Each cloud of rows lies close to a flat space through zero, with a little noise off it, and is much wider in some directions of that space than in others. After each cloud: how many dimensions does that space have?

array([[ -79,  270,   94,  102, -153,  173,  106,  267, -276,  -68, -304,
         214,  -69,    0, -129,  174,  120, -423],
       [-130,  319,  165,  166, -128,   35,  103,  108, -236,  -21, -196,
         170,  -73, -148,   24,  -68,   -9, -252],
       [-104,  195,   75,  282,  -69, -190,  -49,  154, -144,  183,  163,
           8,   12, -109,  178,  -45, -359, -179],
       [  11,  296,  220,  172,  -64,  -88,  112,  175,  -18,  225, -198,
          95,   42, -309,  152,  -74,  -57, -272],
       [ 179, -148, -134, -197,  193,  -42,  -77, -167,  185,  211,  -37,
        -155,   89,   19,   11,   45,  168,  142],
       [-121,  163,   98, -246,  400,   47, -164, -561,   10,  176, -299,
         -22,  -30, -145,  243, -227,  452,  289],
       [  86, -290,  -80, -111, -110,  -22,    1, -210,   66, -127, -184,
         -65,  -14,   26,  -85, -158,   97,  140],
       [-156,  107,   99,  156,  123,   66,  -59,  -69, -124,  180, -133,
          27,   -2, -161,   15,   68,  227,   86],
       [ -80, -269, -316, -308,  209,  358,  -66, -233, -179, -319,  128,
        -136, -114,  441, -455,  353,  335,  346],
       [ 278, -374, -274,  161, -104, -231,   23,   -6,  174,  225,   98,
        -180,  129,  -73, -174,   19,   43,  179],
       [-247,  244,  264,   85,    0,  133,   -5,  315,   -6, -212,  303,
         187,  -45,   90,  174,  113, -283, -108],
       [ -84,  126,  247,  -95,   20,  235,  119,   61,   25, -134, -237,
         120,  -43,  -99,   -7,   50,  172,  -50],
       [  12,  110,  278,  378, -269, -203,  126,  219,  168,  110, -144,
         208,   85, -390,  220, -270,  -61, -156],
       [ -86, -182,  -41, -124,  226,  266, -232,  169,  137,  -86,  210,
          70,   61,  362,  -15,  442,  230,   87],
       [ -43, -192, -170, -169,  202,  333, -114,  245,  159, -291,  478,
          67,   23,  511, -214,  521,  177,  177],
       [ 203, -160,  -33,  -10,   98, -277, -149,  -77,  281,  394,  -12,
        -142,  163, -145,  264, -105,  -72,   41],
       [ 127, -126, -218,  -76,  227,   13, -140,   52,  171,  183,  217,
         -67,  113,  194,  -37,  267,  181,   92],
       [-130,  148,  -88, -106,  -36,  172,   87,   92, -124, -494,  357,
         147, -144,  364, -166,   51, -111,  -11],
       [-244,  433,  379,   18, -169,  167,  276,   17, -401, -140, -413,
          57, -198, -324,  -24, -160, -214, -266],
       [-116,  121,  124,  225,    4,   90,  -75,  251,   99,  -36,   63,
         312,   59,   46,  109,  124,  266,  -84]])
 : 9

array([[ 339,   17,   24, -168,  119,  252,  101,  -18,  218,  -27,  140,
        -319,  294, -560,  -85,  191,    1,  187],
       [ -52,   62,   94,   43,   91,  -35,   38,  -39,  -54, -152,   60,
         -91,   36,   10,  -18,  -22,    3,   81],
       [  77,  -71,   15, -169, -306,  227, -109,   49,   22,  -36,  -32,
         268, -142,  -15, -162,  -42,  -55, -173],
       [-401,  -45,  422,  577,  687, -729,  201,  -76, -182, -510,  532,
        -510,   -4,  -35, -214, -271,  254,  218],
       [ 181,  -61, -151, -174,  -87,  178, -105,  143,  294,  199,   31,
         160,    5, -164, -198,   59,  -88, -298],
       [-229, -177,  -57,  203,   91,    0, -364,   14,  165,  125, -187,
          90, -153,  258,   -5, -120,   91, -251],
       [-230, -204, -123, -173,  -46,  456, -157,  -23,  143,  164, -356,
         146, -190, -108,  112, -151,  275,  -31],
       [ -87,  132, -102,  -39,  119,  -35,  143,   27,   20,   30,  -50,
         -87,   -6,   69,   26,  103,  -40,   48],
       [-146,   35, -124,  -47,  313,   97,  222, -176, -127,  243, -164,
        -234,  227, -250,  558,  -52,  323,  411],
       [-178,  221,    1,  173,  321, -470, -130,   70,  150, -308,  184,
        -147,  -20,   95, -364,  -55, -190,  -74],
       [  83,  -30,  226,   53, -149,  143, -188, -100, -116, -210,   71,
          63,   78,    0,    5, -135,  -21,   11],
       [ -64,  -63,  271,  376,   79, -331,  101, -113, -323, -169,  110,
        -226,   32,  300,  183,    3,   37,  173],
       [ -79,  -20,  178,   71,  -99,  280, -255,  -37,   10, -205,  -49,
          93,  -78,  170, -132, -103,  -53, -148],
       [ -34, -115,  161,  228,  201, -461,   93,   14,  -39, -128,  347,
        -157,    9, -144, -172,  -96,   95,    1],
       [-230,  -19, -192,  -11,   -1,  -85, -204,   43,   88,   94, -226,
         174, -169,  180,   -2,  -88,   15, -107],
       [ -24,  -38,  101,  179,   37,   24,   -6,  -27,  -27,  -28,  -15,
        -115,   -8,  220,   35,   90,  -33,  -25],
       [-353,   40,  146,  167,  313,    6,   54,  -99,  -79, -232,    6,
        -190,  -36,   38,   69, -176,  200,  173],
       [-256,   19,  262,  359, -139,  -34,  -58, -120, -424, -156, -150,
          88, -159,  772,  257,  -47,  -49,  -33],
       [  63,  101, -213, -238,   11,  555, -410,   89,  460,  158, -141,
         237,   92, -153, -165,  -83, -145, -358],
       [-142,  -69,  150,  187, -223,  -49, -339,   60,  -76,  -98,   61,
         427, -230,  464, -203, -261, -119, -448]])
 : 9

array([[ 174,  193,  161, -220,  185,  -77,  -94,  -43, -156,  -42,   57,
        -218,  295, -369,  270, -338,   32, -123],
       [  97,  112, -172,   68,  183, -230, -267,   26,  550,  263,   78,
         259,  -36,  -13,  -29,   78, -389,  -60],
       [-116,   63, -169,   17,  179,   19, -134,   73,  279,    5,  160,
         125,  120, -111, -230,  170,  114,  105],
       [-252,  -28,  -13,  -21, -320,  518, -163, -380,   49,  322, -190,
         108, -339,  293, -426, -163,  -34,  259],
       [ -89,   73,  -39,  143,  103, -411,   43, -116,  -47,   82, -105,
          10,  326,   66,  251,  213,  -71, -116],
       [-229,   23, -230,   78,  394, -287,  361,  137,  683,  -48,  112,
          41,  124,  255,   17, -398,  -16,    0],
       [ 197,   38, -297, -102,  -43,  142, -410,  489,  103,  133,  -27,
        -284,  363, -459,  341, -267,  220,  165],
       [ -98, -403,  221,  -82,   94,  177,   54,  333,  153,  -11,   78,
         292,   97,  243, -450,   87,   80,  237],
       [ 323,   94,   71, -188,  -39,  185,   60, -144, -296, -133,  -29,
        -311, -157,  120,  120,   97,    7,  130],
       [ 118,  249,  300,   37,  117, -459,   40,   53, -265,  372,   -1,
        -237,  371,   12,  -78,  -38,  128,  516],
       [  58,   81, -200, -135,  168,  322, -235, -163,  469,  195,  142,
         523,  196,  316, -512,  240,  -49,   82],
       [ -59,  553, -161,   56,   12, -609,   74,  131,  140,   43,  147,
         158, -185,  341,   66,  234,  111,  124],
       [ 272,  -54,  -74,   45, -269,  196,  301,  -24,  -83,  140,  187,
        -392,   71,   12,  100, -397,  -67, -312],
       [  82, -253,  203,  -96,  -82,  190,  114,  -86,  -17,  208, -180,
         -45, -275,  155, -151,  -19, -242,  194],
       [-270, -364,   59, -148,  238,   91,  283,    0,  171, -140,  206,
        -168,  155, -330,  -49,   91,  -26, -224],
       [ 672,  284, -147,   85, -101,  362,  116,    3, -194,   45,    1,
        -254,  128,   52,  -91, -483,  253,  305],
       [-320,   60,   22,  321,  122, -263, -359, -179,   -9, -237,   63,
        -261,   80,   79,   70,  102,  -67,   22],
       [  97,  -14, -186,  251,  -55,  -45,  541,   92,    5,   11,  -35,
         124,   79,  567, -270,  188,  264,  265],
       [  34, -373,  -17,  210,   75,  306,   57, -414,   13, -104, -131,
          94,  196,   20,  -76,   30, -273, -304],
       [  36,   10,  116, -195, -150,  -25, -157,  -59,  -50,  263,  -19,
        -282,  185,  445,  213, -126, -198,   12]])
 : 14

array([[ 278,  -62,  -96, -371,  240,  -84,   25, -197,  422,  -68,   70,
        -233,  313, -243,  138,  -21, -480,  257],
       [ 138, -624,  254,   40,  119, -276,  309,   33,  396, -115, -137,
        -198,  185, -160,  168, -343,   38,   42],
       [-173, -135,  173, -414,  -32,  194, -299,  -18,   69,  -60,   14,
         235,  -56,  -64,  263,  290, -274,    9],
       [-163, -170, -101,  167,   97, -125,   34,  -63,  -29,  -50,  202,
          31, -191, -163,   40, -135,   61, -159],
       [ 404,  448, -244,   25,  -96,  276,   95, -121,   -9,   89,  191,
         191,  275, -131, -311,  348, -123,  359],
       [-338,   49,   52,  -52,   57,  -76,  163,   90,  189,  140,  182,
          64, -122,  138,   37,   48,  -72, -426],
       [ -36,  120, -379,  -43,  248,   43,  -46, -147,  -94,  202,  399,
          29, -237, -123,  304,  -69, -346, -335],
       [-217, -449,  160, -180,  -95, -142,  313, -150,  335, -179,  129,
         -74,   68,  258, -114, -201,  -76,  -47],
       [-168, -273,   70, -399, -215, -131, -114, -343,   51, -328,   97,
         122,  111,  178,  139,  107, -381,    3],
       [ 218,  131,   -2,   16,   96,  540, -325,   -4,   11,   98, -167,
         158,   20, -304, -105,  313,   72,  447],
       [-350,   89,  164,  425,  -80,  -86, -134,    6,  -92,   -5,   50,
         245, -185,   43,  142,  330, -186, -599],
       [ 480,  -22, -162, -359,   73,  278,  144,   96,  -24,  168,  -41,
        -153,  119,  -21,    2, -309,  177,  513],
       [ -92, -242,   47, -272, -236,   10,  277, -142,  139,  -85,  261,
          93,   94,  315,  -20,  -35, -158,  -52],
       [ 488, -308,  191, -354,  201,   29,   76,   77,  304,   72, -427,
        -365,  310,  121,  350, -318, -270,  293],
       [-372, -238,   26,  296, -334, -198, -122, -414, -189, -471,  256,
         344,  -79, -119, -245,  244,   55,  -69],
       [ -52,  229,  -38, -175, -229, -102,  152,   69,  -12,  -45,  167,
         166,  163,   63, -129,  224,  -30,  -31],
       [-182,  112, -193,  386,  146,  -76,  115,  -38,   63,   65,  442,
         162, -190, -454, -202,  119,  129, -221],
       [-629, -239,  169,  -33, -168, -233,  -28, -339,  216, -313,   92,
           6, -100,  347, -243,   15, -191, -248],
       [-316,  203, -409, -138,  343,  -23,  393,  -92,  403,  322,  639,
        -226, -259,    8, -305, -334,  -60, -284],
       [ 118,  159,  -93,  424, -266,  132,  -99, -241, -377,  -44,  283,
         479,   52,  -76,  147,  511, -356, -313]])
 : 10

array([[ 335,  -69,  477,  343,  -75,  349, -264,  376,  336,  236, -202,
         354,  101, -128,   81,  -28,  173,   27],
       [ 135,  -95,  221,  149,  -43,   93,  -91,  209,  -32,   13, -130,
         238, -139, -126,  137, -106,   65,   10],
       [  59, -240, -251,   66,  473,  -16,  -93,  214, -291,  254, -404,
         196, -132,  127, -419, -451,  440,   39],
       [  60, -105,  293,  -25,  -21,  219, -137,  165,  -39,    2, -120,
         184,   43,   -2,  280, -206,  -16,   61],
       [ -86, -240,  -95, -159,  301,    6,  -22,   37, -181,    1, -238,
          12,  -88,  -19, -314, -123,   21, -114],
       [-239,   75,   77, -110,  -71,  -55,   43, -101,  -35, -279,  143,
         -77,   61,  -76,  124,   30,   32,  -10],
       [-174, -332,  162, -615,  376,  351,   12, -201, -300,  -91, -309,
         -51,    3,  -37,  211, -285, -230, -227],
       [ -22,  -13,  -64,  185,  239,  -67, -139,  151,  205,   12, -337,
         432,  -21, -190,   38, -373, -167, -244],
       [-249,  -57, -197, -403,  268, -169,   87, -194, -176, -144,   65,
        -165, -191,  -29,  228,  -48, -313, -221],
       [   5, -173, -296,  -69,  314, -120,   88,  -57, -236,   75, -245,
          34, -228,  -12, -190, -228,   25, -115],
       [ -84, -196, -171, -256,  324,  -56,   73, -102,  -41,    9,  -87,
        -148,  -70,  -40, -126,   53, -236, -242],
       [-195,  169, -466, -229,  381, -194,   36, -252, -304,  178,  -84,
         -36, -353,  162, -182, -310,  288,    4],
       [ -97,  -32,   88,   99, -199, -162,  -23,  177,   59, -255,  136,
          13,  117,  -56,   66,  112, -194,   25],
       [  17,  -58, -218, -214,  276,    8,  -32,  -95,  111,  189,  -63,
        -146,   92,  179,  -94,   -6, -400, -199],
       [ 171,  192, -112,  268, -123,  -10,  100,  -97,  203,  180,  123,
         -69,   55,   13,  -87,  181,  220,   78],
       [ 235,   79, -137, -266, -101,  206,  199, -493,  158,  366,  173,
        -483,  -86,  123, -221,  561, -256,  -81],
       [  31,  392, -152, -241, -258,    9,   39, -440,  381,  233,  351,
        -371,  -52,  137,  -61,  571, -577, -124],
       [  58,  335, -237,   91, -237, -120,  131, -250,   -6,  140,  304,
        -245,  -96,  187, -165,  264,  227,  233],
       [ -30,  165, -208,  -76,  -32, -153,  -13,  -85,  -80,   79,  115,
         -46,  -76,  208,   93,  -57, -185,   65],
       [ 122,   54,   62, -245, -402,   67,  150, -274,  171,   36,  505,
        -572,  203,  196,  161,  700, -584,   30]])
 : 10

array([[ 153, -131,   14,   52, -110,  -36,  121,   54,  -76,  157,   91,
         -41,   35, -120,   -5,    7,   97,   87],
       [ 114,  220,  144,  110,   39,   86,   67,  -59,   37,   94,  -15,
         163,  -17,    6,   -6,    7,  -20,   29],
       [  71,  203,  -17,  -19,  139,   20, -119,  -61,  103, -145,  -93,
          13,  -32,  -74,  -92,  -13,  -18, -104],
       [ 145,  106,  134,   45,  -70,   67,  128,  -87,  -11,  100,   -2,
         150,   35,   28,   34,   19,   16,   41],
       [ 130, -279, -116,  -45, -127, -109,   69,   48, -102,   27,   71,
        -182,   66, -174,  -18,  -13,  147,   23],
       [ 298, -476,   30,   27, -478,  -99,  456,   50, -307,  417,  239,
         -41,  190,  -94,  152,   42,  244,  243],
       [ 234,  129,  175,  108,  -92,   89,  178,  -93,  -40,  174,   20,
         168,   51,   -5,   55,   20,   51,   88],
       [ 297,  463,  115,  126,  210,  104,  -80, -115,  164,  -94, -120,
         119,  -71, -195, -164,  -15,   -2, -102],
       [ 119,  449,  -73, -126,  324,   56, -319, -159,  256, -461, -280,
          -8, -114, -104, -179,  -64,  -54, -274],
       [  -8, -338,   13,  -60, -303,  -56,  246,   25, -188,  215,  121,
          -6,  117,  123,  173,   17,   74,  131],
       [ -27, -182,   -2,  -91, -178,  -27,  110,    6, -103,   36,   19,
           6,   81,  102,  107,    6,   23,   56],
       [-184, -353,   27,  100, -241,  -46,  217,  146, -173,  333,  202,
          -7,   74,  131,  139,   47,    1,  211],
       [ 478,   37,   75,  -65, -181,   -5,  193, -184,  -63,   18,  -63,
          72,  111, -142,   38,  -14,  173,   -7],
       [ 565,  239,  161,  -47, -120,   83,  198, -286,  -11,  -29, -134,
         180,   77, -127,   26,  -23,  161,  -36],
       [-135, -317, -152,   93,  -23, -131,  -16,  238,  -76,  162,  184,
        -233,   -1, -174,  -60,   33,   50,   95],
       [ 156,  341, -146, -119,  355,   -5, -376, -107,  232, -490, -261,
        -136, -114, -250, -234,  -60,   -2, -302],
       [-382,  425,   -4, -131,  354,  126, -384, -100,  262, -433, -263,
         122, -153,  281,  -44,  -45, -270, -225],
       [-293, -273, -219,   15,  102, -136, -187,  229,    8,  -37,   99,
        -292,  -65, -131, -116,    2,   -9,   -7],
       [ 296,  -62,   67,   47, -205,    6,  234,  -61, -102,  194,   58,
          42,   87, -102,   34,   24,  140,   93],
       [ 324,  863,  203,  -52,  400,  228, -240, -361,  338, -427, -404,
         301, -127,   12, -135,  -50, -113, -301]])
 : 4

array([[-156,  414, -214, -265,   32,  -44,  163, -313,   37,  -20,  184,
         236,   36,   39,   77,  -33, -146, -388],
       [ -63,  222,  -76,  -29,  369,  -15, -109,  121,   59,  -23,   25,
          12, -250, -241,   63, -162,  -48, -202],
       [-206, -388,  375,  110, -223, -158,  -82,  388,  107, -305,   97,
        -135,  299,   98,  105,  135,  -93,   70],
       [ -34, -282,  -29, -144,  143,  -38,   44, -261,    5,   88,  -23,
          48,  227,   75, -228,  -86,  110, -127],
       [ -45,   42, -238,  114,  205,    0,  -85,   70,   63,  273, -265,
         -50,  -47, -248, -154,  -31,  -20, -175],
       [-175,  171,  -30,  246,  107,  -22, -142,  224,  -28,  -14, -121,
         -43,  -87, -209,   98,  195, -286, -293],
       [ -75,   42, -156,  319,  132,  235, -260, -255, -200,  206, -254,
        -145, -268, -275, -201,  285, -173, -243],
       [-181,  395,  -40,  107, -352,  117,  158, -344,  103, -198, -136,
         -44, -127, -126,   -4,  300,  -33,  177],
       [ -54,  240, -142,  107,  186,  304,  343, -313,  -85,   69,  -69,
         -81, -133,  119,  168,  258,   -4, -560],
       [ 134,   34, -738, -291, -118,  273,   -8, -214,   50,  338, -235,
           8, -189,  126, -216,   47, -214,  145],
       [  28,  129,   48,   16,  405,  125,  -76,  461,  338, -139,  -72,
        -325, -293, -130,  228,  -54,  165, -105],
       [ 211,  415,  -17, -617,  121, -474, -171,  177,  184, -118, -241,
         315,   72,  261,  134, -151, -241,  461],
       [ -30,  -22,  362,  144, -110,  226,  174, -267,   45, -145, -264,
        -349, -244,  -20,  -25,  237,  198,  281],
       [ 390, -320, -464, -258,  -89,  222, -529,  157, -216,  532,  262,
           5, -151,   94, -207, -219, -259,   21],
       [ 333, -129,  -28, -491, -195,   72, -264,  251,  -56,  344,  175,
         -45, -270,  108,  -65, -376, -215,  494],
       [-256,  -90,   26,  611,   90,  156, -138, -177,   41,  426, -682,
        -429,   79, -366, -241,  635, -104, -666],
       [ 120,  324, -265, -194,  222,    4, -317,   46, -154,   93, -171,
         142, -337,  -14,   43,   38, -457,   19],
       [ 330,  -68, -156,  268, -230,  270,   96, -113,   17,  285, -186,
        -198,    9,  157,  -17,  238,  321,  138],
       [-133,  324, -216,   77,  102,  -67,  104,  -48,  111, -413,  118,
         189,   19,  -32,  150,   16,   82,  -65],
       [-145,  268,  225, -179,  272, -217, -106, -128,  201, -204,  -57,
          50,   35, -155,   -3,  -29,   72, -165]])
 : 12
